Each new row is followed by what is left after taking away its nearest point in the smallest flat space through zero that holds the last named rows.

J_464, 4 rows:
[[ 14.0  19.4 -50.0  -3.8  39.2  -1.3  25.1   7.8]
 [ 17.7 -25.9  12.3  23.8 -18.6  27.7  -4.8  -7.1]
 [ 49.9 -13.8  -3.7  17.8 -12.9  24.3 -28.0 -17.8]
 [  1.0  -9.5 -26.0  -3.7   4.1  17.7  11.6 -13.9]]
New rows:
[21.4 -2.7  1.0 23.2  7.4 19.1  5.8 11.9]	[-1.1  3.5  1.9 -1.6  1.9  5.8 -1.5  1.0]
[ 20.0  -4.8  -5.4 -28.3  -1.3  32.6  11.4   1.7]	[ 12.4   3.3  11.7 -27.9  -1.6  17.9   8.7  13.8]
[ -2.1  27.6   0.2 -22.7  -3.0   7.9  -2.1 -10.4]	[ 2.0 19.5  7.9 -5.9 -4.1 16.5  6.3 -1.4]
[  5.6 -12.6 -14.6 -40.3 -22.4  16.1 -30.7   5.8]	[  2.7  -8.7  -7.7 -21.3  -8.9  12.6  -8.9  32.3]
[-1.3 13.5 -4.5 10.5  0.7  0.6 12.1 37.1]	[ -1.7   5.9  -8.2  -3.4 -13.3   7.2  -3.7  14.3]

J_410:
[[ 22.4   0.7 -29.9  43.9  -7.8  -6.6  -4.3  -6.7]
 [ -5.2  30.9 -25.5  -0.8   2.1 -15.8 -11.4  -9.1]
 [-24.1  20.9  -3.8  -7.4  12.0  -2.8   3.4   2.4]
 [ 10.7  21.3  28.4 -11.9  25.1 -10.4   7.2  -8.2]]
New rows:
[ 18.6   8.8  -4.2 -23.9  -6.1 -17.5 -23.5 -31.6]	[ -5.6  -5.4   0.6   1.5   3.0   0.6  -2.1 -14.8]
[ 25.7 -30.3   1.5 -13.4  14.6   9.0  -2.7  -7.8]	[  4.0 -11.5 -14.3  -7.7  21.7   6.2  -0.9  -5.5]
[  9.5 -25.7  11.1  37.5  -5.8  -3.0   4.4 -28.9]	[-14.8  -8.2   7.9   6.8  -4.0  -7.0  -2.2 -28.3]

J_131:
[[ 13.9  -9.2  -4.6 -15.5   4.1   1.7  21.7  23.7]
 [ -2.6  -6.2 -26.7   4.3 -20.9   5.8  -0.8  29.4]
 [ -3.6   0.7 -15.5   5.7  -9.2 -14.4  -4.2 -14.0]
 [ -5.3   2.1   8.0 -14.2   7.7 -11.4   5.9 -13.2]]
New rows:
[  4.8 -36.1   2.6 -13.8  41.0  18.6  -2.6  20.0]	[ -8.4 -31.5 -13.7  -3.0  27.0   3.2 -16.9  -1.3]
[ 20.4  13.7  -2.3  -9.2 -18.4  45.5  20.3   1.3]	[  7.3  18.2  -6.1 -13.6 -21.7  28.8  15.5 -19.7]
[ 18.2  21.9  15.6 -15.7  48.5 -31.6  -7.5   5.5]	[  7.5  21.7  -6.6   0.2  25.5 -24.0 -23.2  21.4]
[  4.1 -39.2 -17.3  25.7   0.5   8.6   1.1 -13.5]	[-13.4 -35.7  -2.4   3.7   6.0   9.5   3.5  -9.0]
[ -1.8   2.2  26.1 -11.7 -42.1  -1.8  -5.7  -4.6]	[ 14.4  -2.0  22.6  -6.7 -38.3  -2.7   2.0  -4.3]
[-17.4   4.3 -20.1   1.3  22.5 -18.7 -15.2  -0.5]	[ -5.9   1.7 -12.9   4.0  29.1  -7.8 -10.7   9.5]

J_881:
[[-18.8  -4.2  -9.4 -20.8 -49.6 -29.5  -4.9  -8.3]
 [ 14.2  -1.9  -0.1   7.3 -24.0 -13.1 -12.4  57.6]
 [  6.1  48.1 -31.0 -24.7 -20.9 -15.2   8.1  32.4]
 [ 34.8  19.7  -8.1 -26.0 -29.4  -3.7  -0.1   4.0]]
New rows:
[ 25.1 -14.1  17.1   7.8   8.2 -20.1 -22.9  25.5]	[  5.6   2.0   4.2  -5.1  13.8 -22.2 -11.8  -2.5]
[-19.3  24.3  -6.3  16.6  24.1  -1.5 -15.8  13.1]	[ -0.5  11.1   2.8   5.3   1.2  -2.8 -21.6  -5.0]
[-19.3   7.5 -27.0  -4.2  -1.1 -19.5   7.5  -4.1]	[  5.9  -6.5 -12.0   3.3   3.7  -7.4   1.6  -1.9]
[  4.7  -6.4   6.5 -27.1 -17.5 -19.5  27.9  12.9]	[  0.7 -11.1  12.0 -15.3   5.7  -8.8  30.1   8.3]

J_587, 4 rows:
[[  2.7  20.6 -10.8 -14.4  -0.6  11.8  12.5  10.8]
 [-14.4 -17.4   4.3  18.6 -25.8   7.6  -3.4   3.1]
 [ -9.7 -11.8 -10.6  19.9 -14.8   8.4  -1.1  23.1]
 [ 18.9  13.2 -41.6   1.3  24.8 -16.8   6.2   5.3]]
New rows:
[ -8.2   3.6  11.7  -2.9   9.1   0.7 -27.7  11.1]	[ -7.1   9.5  -4.6  -2.0  -2.2  -0.1 -19.8  -0.8]
[ 30.8  -7.0  -3.6   0.1  40.3   6.8 -23.3   3.2]	[ 17.2  -5.0  -4.6   2.1   2.3  23.4 -12.9  -6.9]
[ 22.7   6.3   7.8 -15.6  -6.7  -1.2   7.0 -23.7]	[18.1 -4.7  2.8 -0.3 -6.0  2.2  1.8  2.2]

J_441, 4 rows:
[[-25.5   0.1  10.8  19.6 -13.8  22.3  10.0   9.3]
 [ -9.6 -11.9  -7.0  10.8  31.5  -3.9  37.2  17.4]
 [ -0.8  -7.1 -37.2  25.3  21.6 -21.1  19.1 -24.7]
 [-14.4  29.2 -28.0  25.6  18.4 -51.4  -1.0  -6.1]]
New rows:
[-20.7  22.3 -25.3 -17.5   1.2  15.7  -4.6 -20.1]	[-18.7  18.7 -18.5 -25.3   9.4  17.6   2.5  -7.7]
[-12.1  -1.0 -24.3  -1.3   2.4   0.8 -22.6 -16.9]	[-14.7  -4.1 -11.7  -8.7   9.4   7.2 -13.1   2.3]
[ -7.5  -6.8 -21.2  12.2  -2.2 -21.6   9.1 -13.2]	[-4.1 -7.9 -1.2 -4.2 -9.2 -8.4  3.5  1.7]
[-24.3  20.1  -3.8  15.0 -21.7 -12.4 -12.9  -9.3]	[-5.1 -2.1 -0.5 -5.5 -3.2 -3.2  2.8 -1.9]
[ 13.0  -8.6   4.2 -12.9   7.8 -17.1  22.7  11.5]	[  3.7  -2.3   3.8  -0.8 -12.6  -9.5  11.0  -0.4]
[ 15.7  12.4   2.1  -9.6 -13.6 -10.6 -11.0 -22.4]	[ 3.1  6.2  6.8 -1.5 -3.4 -2.4 10.2 -6.6]

J_862, 4 rows:
[[ 14.8  -0.7  13.7  -1.1  33.0 -23.8   2.0  12.6]
 [ -8.8  12.6   9.3  11.9  44.4  13.8  -0.5 -10.7]
 [ 10.7  -4.2 -11.8   1.3  -0.1  19.4  -7.0  30.9]
 [-23.1  55.1  -8.1  -8.4  14.4 -12.1   0.5   1.5]]
New rows:
[-12.1 -11.8   0.9   0.3  -1.4 -18.8 -26.5  -2.6]	[-14.0  -8.2  -2.7   2.5   2.2  -8.7 -28.6   1.6]
[  0.6 -11.5  -3.4  23.2  -3.3  29.6   2.4 -16.8]	[ 6.3  4.1 -2.9 11.2 -2.1 -1.6  4.5 -1.2]
[ -0.4   0.1 -10.6   5.6   8.1   2.5  16.3 -15.5]	[  5.2  -0.6 -14.0   2.2   3.2  -0.9  15.1  -3.3]

J_945, 4 rows:
[[-21.4 -21.0  23.4   7.1  15.4 -30.4  14.4  -3.7]
 [ 13.9  -7.6  -3.5 -12.0  -3.1 -12.0  15.5 -10.6]
 [  3.1 -12.7 -15.8  11.8  -0.3  -6.5  25.1  -3.6]
 [  5.2 -15.3  24.9  11.9  20.3   0.5  -3.8 -20.7]]
New rows:
[-24.4  -1.6  21.0 -18.1 -19.0  22.8 -18.0  16.8]	[ -8.7 -18.1   9.6  -8.7 -15.8  19.1   7.0   1.4]
[  9.6   7.5   6.8  22.8 -19.7 -20.0  19.3  13.9]	[ 16.4  12.5  16.6  18.8 -16.5 -10.4   4.2   8.4]
[  9.6 -13.1 -16.1  17.2   4.5 -21.7  -0.6  -3.9]	[  8.0  -2.6  -9.9   8.0   1.7 -16.6 -16.4   0.8]

J_821:
[[ -7.6  -5.3  20.6 -32.1   3.5  26.1  -3.8  -6.4]
 [ 14.1 -28.3   1.7   2.7  -5.3 -11.1 -11.4  13.5]
 [ -0.7 -13.1  18.8   6.4 -57.6  19.7 -32.4  24.6]
 [  5.0  -1.3  13.9   2.8 -18.9  -6.4  -0.7   5.6]]
New rows:
[-10.1   6.7   5.0  -9.8 -15.1  -0.3  -9.9  -6.3]	[-5.5  0.6 -3.3 -6.5 -3.5 -9.1 -7.6 -6.4]
[  9.9  -6.5  -6.3 -15.8  31.9 -35.9   1.4  26.4]	[ -6.0  14.4  -1.0 -14.4   6.6 -11.1  -7.2  26.8]
[ -7.7  17.6  -0.5  22.8  11.2 -18.0 -29.0 -20.7]	[ -4.8   5.9  14.1   7.7   9.5 -12.7 -32.1 -19.6]
[ -0.1   1.6  12.0  -4.4  15.6 -19.7   7.2   6.9]	[-7.7  4.2  5.0 -0.5  6.3 -4.7 -4.5 11.0]
[ -0.8  13.5  21.4  16.0  -6.3 -12.3 -40.5  -7.5]	[ -1.1  10.9  16.6   7.8  13.5 -12.0 -35.2 -14.0]

J_563 (4 x 8):
[[-15.9  -1.0 -21.3  -7.2  -9.4   1.3 -20.9  -2.4]
 [ 12.6  -1.7 -14.1  10.5 -11.7   6.4  -2.1  31.8]
 [  6.1 -22.7  -4.8  19.5  -7.7 -23.6 -11.4  13.2]
 [ 38.6  17.1  -1.5  14.1 -14.3  25.3  -2.1  55.5]]
New rows:
[ 20.0  10.4 -13.8  -3.9 -21.0 -23.3   3.3 -42.0]	[ 28.6  14.4 -18.9  -0.7 -24.8 -13.7  10.2 -24.4]
[-10.1  -3.4  14.2 -39.9  17.3 -24.1   1.3 -11.6]	[  2.2  -2.7   3.1 -31.4   7.4 -16.4  -0.1  16.7]
[-37.0   2.4  13.4  -2.1 -28.4 -18.3   9.6  14.1]	[-28.2  11.7  23.4  -3.2 -26.9 -11.8   7.7  16.2]
[-34.9 -10.0   5.8   5.8 -18.9 -11.6   5.3  11.3]	[-24.3   4.0  19.4   2.5 -16.2  -1.5   3.4  12.2]

J_931 (4 x 8):
[[ -0.1  10.0   8.3  22.6  10.8   5.0   4.4  22.0]
 [  8.6  -8.2 -12.9  33.7 -16.8 -19.0 -12.5  26.5]
 [-21.4  -6.8  30.5 -21.7  21.0   2.6  -9.4   9.5]
 [-13.7  27.9  16.6   9.5  -7.4   3.3  13.2   3.4]]
New rows:
[-12.0  23.3 -20.3   3.6   1.6 -19.8  14.1 -14.9]	[-12.6   8.1 -14.9   0.2  17.0 -20.1   3.6  -2.9]
[ 23.6  17.2  -0.2  -3.4 -15.2 -19.4  24.2  19.9]	[ 21.1   4.9   4.9 -19.7  -2.1 -16.5  18.0  17.4]
[ 18.6   9.7 -22.2  27.4 -19.8  -7.5  15.6   2.7]	[ 1.8 -1.8  1.0 -2.0  0.0 -3.9  6.3  2.1]
[ 13.2  16.7  10.6   4.7   2.9  24.3 -17.7 -16.4]	[ 10.7   8.3  10.3   6.4  -4.3  13.9 -27.4  -9.7]
[-25.8 -12.6   6.1   9.5 -14.0  -9.8  17.9  -3.8]	[-15.5 -18.9  -0.9   9.5   0.2  -1.2  19.8  -4.6]
[  0.2  13.5  -5.7  -7.1   7.2 -13.6  -0.1   7.2]	[  2.1  11.7  -8.0  -8.4   8.0 -13.0  -0.2   5.4]

J_451, 4 rows:
[[ 21.4  42.1   8.3  -2.7  10.0   6.7 -22.4   7.6]
 [-15.2   2.8  12.8 -20.8   3.8  17.0   1.6  12.2]
 [-22.6  51.5  -6.2  -7.3   1.4  -1.4 -20.8  37.2]
 [-17.5  34.5   3.9 -13.7  -9.1  23.2  -7.8  21.4]]
New rows:
[  8.5  -1.3  -3.0  -8.3  -0.2 -18.4  -1.6  -1.0]	[  4.3   1.2  -1.6 -11.3  -7.8  -6.9   1.3  -0.8]
[ -3.8  -0.7  -8.9   9.1  -1.3 -24.1 -22.1  -6.0]	[ -5.9  -3.4   2.5  -3.3  -5.5  -1.9 -16.6  -8.3]
[-0.9 -6.4  9.8  7.0  3.9  8.5 -7.3 23.9]	[ 4.6 -9.5  5.9 14.2 -0.9  7.1 -5.4 17.0]
[ -5.2   0.1   4.1  15.9 -24.5   6.7  -4.6  12.7]	[ 2.5 -7.2 12.7  9.6 -8.2 -0.3 -7.4 11.7]
[-5.1  0.4 10.3  5.7 14.3  3.4  6.9 17.1]	[ 1.1  0.0  5.7 14.0  6.2  5.0  8.8  9.3]
[ -6.0   3.7  -6.5   8.4   7.5  -4.4 -17.0  -3.8]	[ -7.4  -2.6  -2.0   3.7   4.5   5.2 -12.0  -7.2]

J_480 (4 x 8):
[[-43.0 -28.2 -14.7  -9.9 -14.0 -13.7   5.2 -30.2]
 [ -8.2  10.3   9.3   7.7  15.1 -12.1   7.0  -0.4]
 [  0.5 -14.3   4.4   4.7  -5.7  27.8  13.0  12.7]
 [ -8.5   7.6  -2.3  22.4 -22.9   4.1 -11.0  -0.6]]
New rows:
[-12.9 -21.6  -3.5  -1.3  21.5 -10.5  -9.6 -12.2]	[  0.1 -13.1  -0.9   9.9  13.2   1.9 -15.5  -0.5]
[-22.9 -16.3  -4.4   8.5 -22.1 -12.1 -22.2  15.6]	[ -7.9 -12.8   3.7  -1.7   0.3 -11.9 -13.2  24.9]
[  8.1  -6.0  -3.0  14.9   4.2  16.0 -25.5 -14.3]	[  2.5  -8.6   1.5  10.9  16.9  11.5 -15.9 -15.5]
[ -1.5  22.0  11.1  28.0 -19.8   1.4  10.6 -22.6]	[ 11.7   7.9   6.5   0.7  -8.0   4.1  15.8 -22.8]
